The same things were measured in two ways. Each way mixes the same 8 hidden numbers, adds some noise and spreads widely along 5 directions of its own, which tell nothing about the thing.
Some things both ways: the first way, then the second way.
[-40 13 10 36 -9 4 -18 6 -12 4 -34 12 -30 34 1 -12 20 -16 -1 -9 -8]
[-6 25 -7 -16 10 10 31 17 -21 -40 -14 57 10 -2 -2]

[-19 16 13 -7 -1 -23 6 25 21 -19 17 -2 5 -13 16 -3 3 -1 -8 4 -5]
[-4 -9 10 0 15 4 2 14 25 4 7 11 30 3 19]

[-25 31 9 -5 -1 -18 -3 38 20 -19 6 -8 5 7 21 -15 10 4 -16 5 -6]
[-21 26 -7 -38 20 0 20 22 -24 -41 -17 36 42 13 23]

[31 0 -23 -22 29 -3 -1 -28 -27 27 23 -1 -3 5 -2 -11 0 14 -15 2 21]
[14 -10 2 24 2 5 -12 20 -6 29 -2 -16 41 -35 5]

[-18 13 12 44 -9 -4 -3 -13 20 38 -4 12 -9 -11 -20 -3 -5 -12 9 -10 -43]
[-13 -7 3 -2 31 6 5 41 18 19 0 -7 -17 17 2]

[-18 -14 4 41 -21 -10 -7 -13 -9 2 -6 15 -20 -18 -9 17 2 -23 4 -26 -13]
[1 -3 17 21 18 52 49 15 42 2 -22 65 -10 3 -3]

[10 -9 7 -42 8 -25 9 29 -1 -6 24 -19 17 7 22 -6 1 13 -17 12 14]
[-21 23 21 12 6 2 -2 5 9 -9 13 -5 40 -1 17]

[-10 0 19 33 -7 10 29 -3 5 21 -11 10 1 -2 -12 7 1 -17 3 -6 -23]
[-45 18 12 -4 33 7 -10 18 20 -18 21 -24 14 21 -2]

[7 -20 11 0 2 -35 28 -1 9 -7 39 1 18 -27 19 4 3 6 -9 -11 13]
[-24 12 21 5 -11 -7 1 7 -13 -29 3 -3 26 -50 5]

[13 -9 15 14 29 -12 -2 -34 -15 17 14 2 -14 -7 -14 11 -1 -21 -4 -14 -8]
[38 11 15 52 2 14 -3 4 12 -5 1 25 47 -18 -28]

[-17 -1 -21 28 -35 0 -15 5 -1 35 0 15 -11 -11 -10 0 -6 6 7 -11 -18]
[3 -1 7 20 4 3 19 31 -3 -43 2 39 19 -24 1]

[-1 15 -6 44 1 10 -1 -22 -4 41 -12 14 -7 6 -20 -14 -10 -22 5 -12 -14]
[-19 34 -2 -10 4 -2 13 3 -28 -21 8 4 7 -17 -51]

[-36 26 8 18 -15 2 12 27 11 -29 -4 12 -3 0 15 -1 14 -5 -10 -3 3]
[-28 7 16 27 22 -15 -7 31 -34 -1 20 -23 17 -11 -3]

[6 -25 17 14 10 -25 4 -22 -4 40 15 -2 -2 0 -8 -11 -2 -2 2 -10 -11]
[3 20 14 19 -15 -26 -1 12 -15 -28 8 -7 28 -29 -5]

[-25 24 6 42 -12 -22 -6 25 1 -1 -12 -13 -2 -13 -4 -8 9 -10 -10 -26 -36]
[20 4 0 20 -12 11 -9 -1 5 28 13 7 -7 -17 -14]

[-19 17 10 -9 1 -22 -1 29 4 -26 2 -20 3 3 20 -3 34 24 -29 -3 -23]
[-23 18 -10 -34 5 40 5 9 5 -20 -20 42 15 29 71]

[-11 14 15 43 9 -10 21 -10 13 -7 14 13 2 -15 6 11 13 -16 -6 -18 -12]
[-28 32 -4 -9 11 -25 -20 23 -29 -25 3 -24 6 15 17]

[0 -6 4 -10 17 12 2 -23 0 37 1 19 -13 31 2 4 12 5 6 23 -8]
[-41 6 -2 -19 28 4 -9 21 11 -23 11 -13 -2 10 2]

[-16 3 2 27 -23 -5 17 28 -14 -21 0 -2 4 -11 8 3 9 -7 -19 -25 11]
[-3 7 21 18 22 28 13 28 27 4 -19 28 33 3 35]

[-6 -31 19 13 3 0 -4 -22 -29 54 -28 1 -22 37 -19 -25 3 -7 4 -4 -6]
[2 -16 31 11 -10 25 13 -19 76 56 17 -3 -24 -29 -16]

[-35 36 -1 5 -23 -13 3 50 31 -26 30 9 7 -27 19 2 -5 4 -8 0 2]
[-3 -7 4 -30 27 8 -3 33 17 -11 2 24 11 3 16]

[14 19 -18 3 13 4 -15 -18 7 44 14 6 2 22 -3 -22 -8 6 -7 10 -1]
[-5 6 8 -1 33 -7 13 42 9 50 -17 -19 6 6 0]

[10 -11 -5 -7 4 -23 17 -4 2 2 13 7 10 -13 11 -4 -17 -20 12 4 20]
[-8 -14 0 4 9 2 22 11 36 -2 7 4 42 -12 1]

[7 10 -56 3 -33 4 16 14 -9 -6 3 11 19 -5 25 -6 11 25 -13 -1 25]
[-24 -1 18 33 -26 1 13 -18 -20 -32 14 -6 41 -83 -13]

[-5 1 -12 -20 23 -21 3 19 -25 -43 -14 2 -6 35 46 10 33 -17 1 12 28]
[-8 17 -35 13 -29 -35 -31 2 -36 -52 31 -25 33 -1 15]

Other things, the second way, with their names:
Q_768: [-7 14 16 -13 -3 -5 22 4 33 -39 -5 31 44 -9 20]
Q_725: [-1 -13 15 29 19 31 9 20 35 29 -8 10 2 -10 11]
Q_866: [-8 17 7 0 2 -1 -22 21 -15 -52 -1 23 27 0 40]
Q_344: [-20 11 17 13 24 18 9 18 -10 -19 -11 13 18 -32 -13]
Q_627: [-3 -13 21 6 23 -26 -11 25 33 47 11 -54 7 -29 -23]
Q_410: [-10 17 8 2 3 21 -5 2 -15 -48 1 35 39 -11 22]
Q_269: [-34 23 -3 -28 12 33 44 4 -35 22 -11 24 -28 -30 -45]
Q_867: [-10 11 56 9 -2 -1 23 -16 30 -32 1 27 63 -59 2]
Q_699: [-22 35 -10 13 -10 34 -9 -31 -24 -26 22 6 -16 -18 -73]
Q_534: [-39 12 -12 -19 22 -35 20 55 -10 25 -17 -25 4 50 52]
Q_981: [-3 33 26 22 4 3 13 -3 1 -11 -11 6 76 -33 -17]
Q_68: [-16 14 -2 -11 -33 12 42 -16 -2 -6 -2 27 -31 -34 -21]
Q_691: [-6 -17 -4 -20 13 10 0 16 26 7 5 2 2 -21 9]
Q_423: [1 32 10 11 -8 -18 -9 -4 -40 -10 16 -6 39 -26 -29]
Q_766: [3 19 34 17 -7 29 9 -21 6 -10 -4 23 34 -76 -44]
Q_613: [6 2 25 7 14 21 -12 -6 27 17 24 -4 35 -40 -46]
Q_319: [-17 -28 30 21 48 32 10 27 44 93 3 -28 24 -13 -4]
Q_21: [-37 32 10 19 19 -15 -33 21 -38 -20 21 -32 25 17 4]
Q_147: [-35 11 13 -9 71 1 25 80 -4 26 -37 -6 17 29 35]
Q_247: [-17 4 21 3 0 45 45 2 36 2 -14 51 6 -8 30]
Q_370: [-19 20 0 -3 13 9 30 18 -28 -6 -6 13 22 -13 -12]
Q_960: [7 18 24 32 6 -31 -2 45 -11 -19 -30 -8 53 -38 38]
Q_706: [-47 37 20 -16 -2 5 20 -18 -24 -11 10 -8 1 -34 -37]
Q_916: [-45 24 7 4 25 7 -29 36 -15 -8 20 -17 -31 36 26]
Q_776: [-22 2 -8 -27 17 39 28 4 18 -21 1 37 18 -11 -1]
Q_464: [0 18 -6 16 -1 -5 -10 19 -12 29 8 -26 -2 0 -17]
Q_325: [-22 19 5 -17 0 23 11 -9 -5 -51 9 41 3 -9 -11]
Q_922: [22 12 5 -12 -26 7 -2 -18 18 30 -7 15 -7 -30 -8]
Q_192: [-25 52 14 8 -39 5 -29 -51 -14 -17 34 -19 -2 -26 -37]
Q_258: [0 8 -12 -8 1 -6 17 11 10 11 6 2 20 1 -11]
Q_211: [-8 -37 39 30 28 -9 35 44 59 38 -9 -17 4 -43 3]
Q_399: [0 1 12 53 -12 9 12 28 -23 -12 1 12 19 -29 31]
Q_251: [5 -11 10 4 5 31 28 -8 37 53 3 19 -12 -12 -43]
Q_792: [2 0 22 12 -3 -20 -18 20 -22 26 -1 -18 -17 -38 -9]
Q_964: [-11 0 5 31 24 -5 -18 48 -15 28 3 -34 -22 -10 -7]
Q_242: [-15 16 27 30 35 12 36 15 -19 34 0 1 39 -20 -59]
Q_64: [-15 23 3 11 -1 2 5 16 -31 8 -2 -2 11 -14 -2]
Q_896: [-4 6 9 -2 18 -2 14 25 18 -29 -12 26 41 -5 25]
Q_614: [-20 5 -18 -4 8 -27 1 31 -10 -10 16 -22 8 15 5]
Q_524: [11 -5 10 18 14 6 -5 30 3 41 -4 -5 -3 -17 -5]
Q_330: [-1 7 21 8 -15 9 14 -8 31 2 1 9 19 -37 1]
Q_48: [-33 14 9 -2 -7 -9 -16 4 -9 25 17 -47 7 -25 13]
Q_991: [-5 9 23 -4 40 23 29 30 16 -8 -18 38 28 0 -6]
Q_911: [27 5 26 57 -35 -5 -5 -20 8 29 13 -11 33 -44 -25]
Q_470: [-2 8 22 -7 7 -6 -16 11 -3 31 -1 -28 17 -56 -17]
Q_361: [-34 -5 9 -1 27 -1 13 34 30 -12 5 6 -9 34 27]
Q_481: [5 -1 23 40 -20 -14 -23 8 -7 12 25 -26 14 -44 1]
Q_99: [-4 0 30 8 30 -6 12 42 9 36 -7 -6 -11 -11 -9]
Q_433: [21 -4 13 35 4 13 -5 17 33 55 -1 -7 4 -3 10]
Q_392: [-39 11 0 -11 4 -15 -12 16 -13 -21 15 -13 -39 8 8]
Q_838: [42 -11 -3 26 1 16 -16 16 18 18 -1 13 25 -22 0]
Q_371: [-16 18 28 -1 -7 37 -9 -38 32 15 19 12 -39 -19 -37]
Q_959: [-46 11 10 -14 45 5 4 40 -8 16 -15 -22 -14 4 6]
Q_751: [-22 2 25 -13 -1 29 31 -10 4 22 -1 19 -11 -58 -24]
Q_554: [-12 40 -9 -49 -4 45 3 -30 -22 -35 5 49 11 -26 -52]
Q_203: [-13 3 12 -2 23 22 -15 13 2 40 10 -19 -12 -12 -23]
Q_305: [-30 37 -1 -14 8 6 -2 5 -35 -63 1 20 9 -7 -7]
Q_22: [-19 1 13 -8 14 51 4 -12 26 24 16 15 -24 -12 -30]
Q_228: [4 13 27 -2 -1 9 -10 -12 1 -45 5 34 24 -49 -24]
Q_976: [-3 -6 5 29 5 5 6 34 11 1 6 4 11 2 28]
Q_625: [-42 9 32 36 -7 -8 20 3 5 9 15 -30 -10 -38 -19]
Q_825: [-15 -6 7 -2 26 40 37 14 54 4 -9 41 35 8 23]
Q_883: [-21 11 -13 -17 -4 -6 8 10 -16 -44 4 20 -1 -14 3]
Q_798: [-5 31 7 17 -26 -2 42 12 -38 -50 -26 46 29 -29 33]
Q_836: [5 36 -11 -14 -5 -15 8 24 -49 -55 -21 36 35 -14 10]
Q_57: [-8 10 25 21 8 48 26 13 5 28 -30 34 -6 -24 11]
Q_146: [15 -12 -5 8 -35 9 3 -21 50 -37 33 35 37 -10 41]
Q_442: [37 -36 -18 -2 -2 31 -16 9 32 5 3 34 -4 -23 2]
Q_578: [-21 27 36 7 -24 6 3 -32 18 -2 8 -1 26 -46 -3]
Q_54: [-20 32 -8 14 0 -4 -14 17 -49 -38 12 1 11 18 12]
Q_5: [-35 3 -6 -65 5 -14 10 12 35 -1 -1 -8 -5 -7 33]
Q_250: [-3 6 4 38 12 -18 -12 30 -26 27 18 -41 1 -3 -25]
Q_83: [5 14 -11 3 -25 -31 -14 -7 -5 -14 27 -12 28 0 -3]
Q_849: [-22 -8 18 19 8 9 15 20 48 48 -2 -20 -16 20 32]
Q_468: [10 6 19 59 -17 6 -1 -1 -9 25 23 -15 24 -44 -15]
Q_999: [-10 22 -3 36 -2 17 -5 6 -29 13 13 -14 -5 -8 -32]
Q_129: [-33 7 27 27 -1 9 19 6 -20 25 -10 -24 2 -56 -16]
Q_236: [-9 5 44 19 37 -17 -25 41 2 31 6 -38 37 -28 2]
Q_383: [1 8 17 26 21 -15 27 52 -20 29 -22 -8 25 -21 4]
Q_426: [-20 12 28 1 12 22 37 23 -8 42 -28 19 -26 -28 2]
Q_568: [-5 0 6 47 -5 15 11 10 10 -2 8 9 5 2 3]
Q_892: [-15 11 11 12 -4 -13 -13 3 15 -28 10 -7 61 3 42]

Some of these things the first way, each followed by its name:
[-3 18 -9 48 -17 -27 12 24 13 -15 1 -7 18 -36 11 31 8 -25 4 -23 -47]
Q_699
[2 2 -14 -31 18 -8 -18 7 -18 -14 8 0 -12 24 24 11 21 4 -10 14 15]
Q_54
[-12 -35 25 -30 2 -50 -6 28 -7 -3 6 -19 -4 6 22 4 10 1 3 5 -9]
Q_976
[-11 -9 21 15 27 -1 -3 -22 -28 14 -27 8 -27 39 -3 -9 16 -26 4 -2 5]
Q_250
[2 10 -13 14 1 -7 5 -4 11 -1 27 14 4 -11 16 21 11 2 -5 -1 -6]
Q_305
[-5 15 -10 19 -11 11 19 14 -18 18 -20 -4 9 22 1 -32 12 12 -19 -9 6]
Q_48
[2 -5 21 23 35 -11 -3 -38 -21 27 0 0 -22 3 -18 0 15 -10 -7 -17 -22]
Q_838
[7 19 0 41 -9 0 26 10 1 10 -2 -10 22 -2 -3 -14 5 -5 -24 -24 -12]
Q_981
[-8 28 5 1 6 11 26 4 2 -15 2 5 6 -6 -1 -20 -2 -5 -19 -2 20]
Q_319
[17 8 -35 16 -21 8 -4 -9 -2 53 10 2 11 -3 -13 -20 -11 23 -12 -7 -9]
Q_330
[-10 31 -22 25 -14 -2 -8 4 18 31 -11 10 5 1 -4 -19 -11 -7 9 4 -24]
Q_614
[-5 32 -9 -1 -5 1 -7 -6 25 21 23 -1 1 -24 -11 -1 7 33 -21 2 -41]
Q_410
[9 -19 -15 31 -21 -3 9 -29 1 49 -8 12 7 1 -9 -13 -4 1 7 -7 -15]
Q_625
[-5 22 16 17 22 -9 11 -11 2 -4 10 1 -1 -7 -5 -17 1 -13 -15 -13 5]
Q_423
[5 -31 26 5 27 -22 -7 -51 -9 36 14 4 -19 14 -8 -19 10 6 -8 -7 0]
Q_426
[24 -9 -2 -20 11 -32 13 -10 20 14 41 -4 23 -17 12 -11 -14 6 -4 7 9]
Q_706
[6 4 4 -21 9 -12 -14 -10 15 41 17 -7 -2 -6 -13 -4 -7 17 -3 14 -38]
Q_22
[-14 26 -20 18 -22 19 -22 7 14 47 12 15 -6 17 -7 -18 -7 18 -9 5 -8]
Q_99
[-4 -17 41 -1 31 -55 7 -7 9 -11 32 -10 -2 -21 12 8 9 -13 -3 -11 -12]
Q_524
[9 21 -22 -2 2 7 -6 -10 27 38 25 12 9 13 9 0 7 24 -5 21 -20]
Q_959
[-11 -2 24 1 9 -24 24 37 -4 -8 15 -13 13 20 29 -12 21 8 -17 -6 12]
Q_470
[8 -31 22 -32 5 -24 20 3 10 12 47 -3 14 2 19 -14 -2 23 -16 8 31]
Q_867
[-14 37 4 35 -10 -21 10 34 19 -2 11 -16 16 -38 -6 -3 -6 -7 -13 -23 -40]
Q_554
[-12 -20 61 3 34 1 30 -14 -15 13 14 4 -14 25 -4 -11 15 -4 -17 -5 20]
Q_236
[-20 20 -12 12 -20 -3 5 36 5 -26 21 5 5 -10 25 19 23 17 -21 -9 0]
Q_866
[13 -33 -1 -7 5 -20 -15 -41 -23 49 5 -6 -16 -9 -21 -10 3 20 -6 -10 -22]
Q_399
[-19 0 4 15 21 -17 8 -9 -21 -46 18 24 -25 -21 20 29 19 -26 2 -18 32]
Q_442
[-2 -9 1 -5 9 -9 -19 -5 -13 38 -7 -3 -11 44 6 -28 9 9 -6 7 3]
Q_383
[-10 -8 12 11 -9 -20 15 13 9 -7 17 6 8 -5 16 -6 -1 -8 -4 -7 17]
Q_768
[-5 -24 -11 22 -31 2 3 -4 2 57 -5 18 2 26 4 -14 -4 7 13 5 0]
Q_211
[7 21 -26 -5 -6 -21 -4 34 -4 -22 10 -16 19 4 27 -9 9 6 -23 -7 11]
Q_911
[-18 30 -15 -10 -9 -21 -15 40 24 -18 -4 -3 12 31 38 -26 8 0 -6 19 10]
Q_534
[5 -6 17 11 30 -2 -3 -54 -8 44 -7 10 -19 14 -24 -23 -1 -10 1 -2 -11]
Q_370
[-3 11 -11 17 -25 -24 1 27 -3 5 0 -21 14 -27 -4 -13 -5 6 -17 -24 -23]
Q_468
[16 11 -15 7 1 4 -9 -27 16 44 32 6 2 -21 -18 6 -8 18 -12 -1 -30]
Q_371
[17 8 -31 -20 -8 -9 -8 -2 8 36 18 0 11 -17 -7 -7 -21 13 3 12 -12]
Q_776
[15 -21 11 -13 14 -5 10 -14 -15 35 4 -11 4 32 2 -25 14 22 -19 4 5]
Q_578
[-9 -14 54 40 21 -25 30 -29 20 3 26 11 -1 -23 -6 4 -2 -28 0 -21 -7]
Q_147
[2 -16 -1 -1 4 -37 -2 -3 1 -19 8 -1 0 -11 20 21 11 -16 5 -3 -11]
Q_568
[-16 21 9 22 3 18 1 0 -11 11 -31 5 -11 31 -11 -28 -2 -23 -7 -2 8]
Q_242
[5 -18 18 7 15 -19 28 -1 1 11 21 10 10 12 18 -3 -4 -20 8 2 25]
Q_627
